The groups are shells around one centre, one inside the other: the same stretched ball of 6 dimensions in 8 sizes.
In the rows, zero is written as 128.
Some rows, each with its group after it:
[113 142 130 112 136 141 101 111 121 137 136 125 128] => k532
[ 71  54 130  94  74  62 119 103 143  79 145 140 104] => k601
[158 121 105 145 121 130 130 138  96 165 128 151 104] => k372
[ 53  77 178 100  90  91 119 103 155 119 128 136 141] => k601
[109 143 100 118 121 158 119  98 130 151 135 106 152] => k304
[120 143 147 119 135 153 118 122 114 150 135 135 122] => k852
[ 52  96 160  89  90 114 118  90 158 106 146 122 147] => k441
[ 70 123 137  83 123 121  97  89 142  92 144 109 128] => k601
[126 106 113 126 113 103 106 121 116 137 132 143 115] => k956
[131 145 128 122 141 137  93 121 112 149 134 136 124] => k601
[128 126 121 115 134 127 118 123 104 122 134 135  92] => k532
[145 169 112 139 142 191 136 121 106 188 127 120 142] => k532
[123 119 145 121 129 132 136 129 106 138 127 143  96] => k956
[173 167  88 150 139 180 127 131  93 191 134 133 130] => k238
[ 89 118 153 123 101 146 134 109 142 168 131 129 163] => k852
[115  83 148 129  96  96 131 133 119 142 130 162 108] => k956
[139 114  83 117 117 110 111 118 105 113 144 134  91] => k372
[ 80 129 152 104 117 151 130 100 139 137 134 115 145] => k238
[183 124  81 145 131 127 132 146  75 147 132 153  70] => k441
[130  98 128 139  99 119 142 132 113 161 129 154 116] => k956
[149 200 115 138 169 213 121 117 102 200 120 108 152] => k956
[115 164 143 140 139 188 129 113 127 211 111 115 179] => k238
[110  97 107 110 106  95 108 111 123 108 140 134 106] => k532
[119 146 140 135 131 172 140 119 119 186 118 125 148] => k532
[137 177 106 138 151 191 121 112 113 195 118 107 160] => k304
[122 126 132 126 115 148 138 122 116 154 136 137 123] => k852
[136 133 114 134 134 135 114 123 109 164 120 132 125] => k956
[ 89 105 144  98 115 103 104 108 130 103 141 134 111] => k532
[107 108 116 121 106 114 111 109 131 143 132 130 138] => k304
[118 140 100 133 112 162 128 105 130 177 131 114 165] => k441
[180 145  97 156 139 148 122 144  85 188 123 151 109] => k441
[138 128 112 117 132 118  98 124 104 122 143 143  95] => k441
[111 157 180 146 131 187 132 124 131 225 114 136 185] => k601
[ 94 148 178 124 134 170 126 115 133 183 119 127 163] => k304
[ 99 149 134 117 124 170 126 102 134 162 133 112 159] => k372
[138 151 110 138 125 164 116 118 118 183 135 129 154] => k304
[147 157  89 137 134 165 113 115 110 176 132 121 144] => k372
[103 132 112 107 124 141 117 100 126 126 136 111 128] => k372
[140 125 152 146 121 142 134 142 106 185 124 160 123] => k238
[112 112 123 118 113 129 136 116 118 134 131 130 113] => k372
[169 190  89 136 171 193 120 125  85 172 126 114 113] => k238
[143 146  86 117 145 141 109 116  99 124 137 120  96] => k852
[101 140 158 135 116 168 131 114 137 198 122 129 177] => k852
[139 113 102 126 126 110 116 126 102 131 127 139  93] => k304
[ 97  80 144 106 104  85 122 120 121 100 134 147  89] => k304
[160 129  94 153 122 146 141 134  97 185 119 140 119] => k238
[ 96  66 153 119  87  76 125 125 129 124 131 160 107] => k441
[ 98  80 124 109  91  91 128 114 127 107 140 141 103] => k852
[122 164 126 133 131 195 141 112 121 189 128 114 160] => k238
[140  95 103 124 118  92 123 132  97 116 129 148  72] => k441
[ 67 111 174 104 117 122 113 103 146 138 123 125 149] => k601
[ 92 112 127 110 106 131 130 103 134 131 134 120 134] => k852
[169 133 101 152 135 146 142 142  86 179 116 145 100] => k956
[106 107 108 118 101 117 117 106 131 134 137 127 134] => k372
[ 97  82 130  90 109  69  99 114 120  65 149 146  72] => k601
[140 154 107 128 148 153 109 119 105 157 126 123 122] => k532

New rows, each followed by its group:
[141 112 112 133 120 115 119 131 104 147 129 148 103] => k532
[ 94 145 145 105 135 149 101 102 133 137 136 117 144] => k852
[119 116  85 102 121 117 116 105 112  93 145 117  90] => k441
[152 164 124 152 139 193 148 132 101 209 119 131 143] => k852
[100 168 146 113 147 173  98 101 132 162 131 111 164] => k441
[135 149 137 147 126 170 130 127 117 204 124 139 157] => k372
[ 77 139 131  99 119 147  99  86 149 133 142 104 166] => k238
[108 164 114 106 146 167 100  96 125 138 137 102 144] => k238
[149 194 131 144 166 204 114 124 105 211 117 120 158] => k238
[175 191 100 144 171 189 107 131  86 190 124 126 125] => k601
[149 117  91 128 126 127 140 129  92 130 129 135  80] => k441
[119 138 113 121 139 139 109 110 117 149 121 117 131] => k601
[140 128 113 127 120 133 116 126 107 143 144 145 109] => k956
[ 98 106 113 107 110 120 131 105 125 115 133 118 113] => k601
[199 154  64 156 150 161 138 144  68 177 122 138  85] => k441
[132 102 100 123 101 109 122 122 112 125 147 145 102] => k956
[146 119  99 126 119 120 115 127 102 132 143 145  97] => k852
[134 107 122 136 107 123 134 131 111 157 131 150 114] => k532
[151 150  74 122 142 145 107 115  99 134 138 119 105] => k852
[121 155 130 130 128 187 146 114 119 179 130 118 149] => k601
[132 133 122 138 129 152 138 124 110 175 116 130 128] => k852
[183 148  59 147 137 148 117 132  85 166 133 134 104] => k441
[133 158 159 143 143 177 130 132 110 201 117 140 146] => k852
[ 95 143 116 106 128 152 109  93 135 137 135 103 150] => k304
[111 125 108 122 113 136 116 105 129 150 133 120 145] => k532
[138 176 148 139 150 202 139 128 106 200 123 128 146] => k441
[169 171 125 158 148 190 137 141  92 215 119 142 135] => k304
[161 160 116 135 156 162 118 135  88 163 128 138 102] => k304
[ 72  78 145  86  89  83 112 103 140  74 156 139 101] => k601
[ 82 112 178 120 103 134 125 114 144 165 129 141 160] => k852
[101  92 163 115 104  99 118 126 125 129 135 158 110] => k304
[120 118 115 121 124 116 108 116 117 136 128 132 117] => k852
[105 125 131 112 128 123 102 109 125 133 129 126 128] => k852
[113 140 129 112 137 151 125 112 115 136 129 119 117] => k852
[115 168 109 114 142 183 120 100 122 154 135 100 147] => k238
[120 113 134 128 119 114 108 124 119 152 127 145 125] => k956
[ 97 112 113  93 121 102  95 101 126  88 144 121 105] => k956
[ 92  76 133 101  87  86 124 113 130  93 148 145  98] => k956
[123 130 160 135 119 151 132 131 117 177 130 150 135] => k956
[ 94 101 139  97 114  98 105 111 125  95 143 137  99] => k372
[106 132 159 114 134 141 122 120 118 141 128 134 118] => k852
[ 95 115 105  88 118 114 108  96 125  80 149 113  99] => k601
[ 88 143 132 118 114 161 111  94 148 170 133 110 185] => k238
[107 157 155 125 135 178 125 113 127 179 127 122 159] => k532
[ 70  92 193 115  96 114 129 116 146 150 127 148 146] => k238
[117 148 123 124 120 174 135 110 123 164 138 119 147] => k441
[ 89 103 170 123  99 131 140 119 136 159 127 143 142] => k304
[ 99 102 128  99 111 106 118 110 122  97 144 133  97] => k372
[105 151 107 114 122 161 104  95 136 152 143 107 164] => k238
[173 117  81 146 121 121 130 141  85 153 131 152  85] => k238
[124 131 125 134 129 149 137 121 113 171 115 126 131] => k238
[130 152 134 144 132 168 121 122 119 201 119 130 162] => k372
[146 129 105 137 130 140 134 129  99 160 122 135 107] => k532
[115 157 137 134 134 188 145 113 123 193 116 113 161] => k441
[123 164 112 134 136 181 120 106 124 189 123 108 168] => k852
[108 127 151 116 125 126  99 118 126 143 136 142 133] => k238
[118 116 150 126 125 120 116 127 116 152 123 147 118] => k852
[ 84 101 179 129  92 134 142 118 144 177 124 145 161] => k601
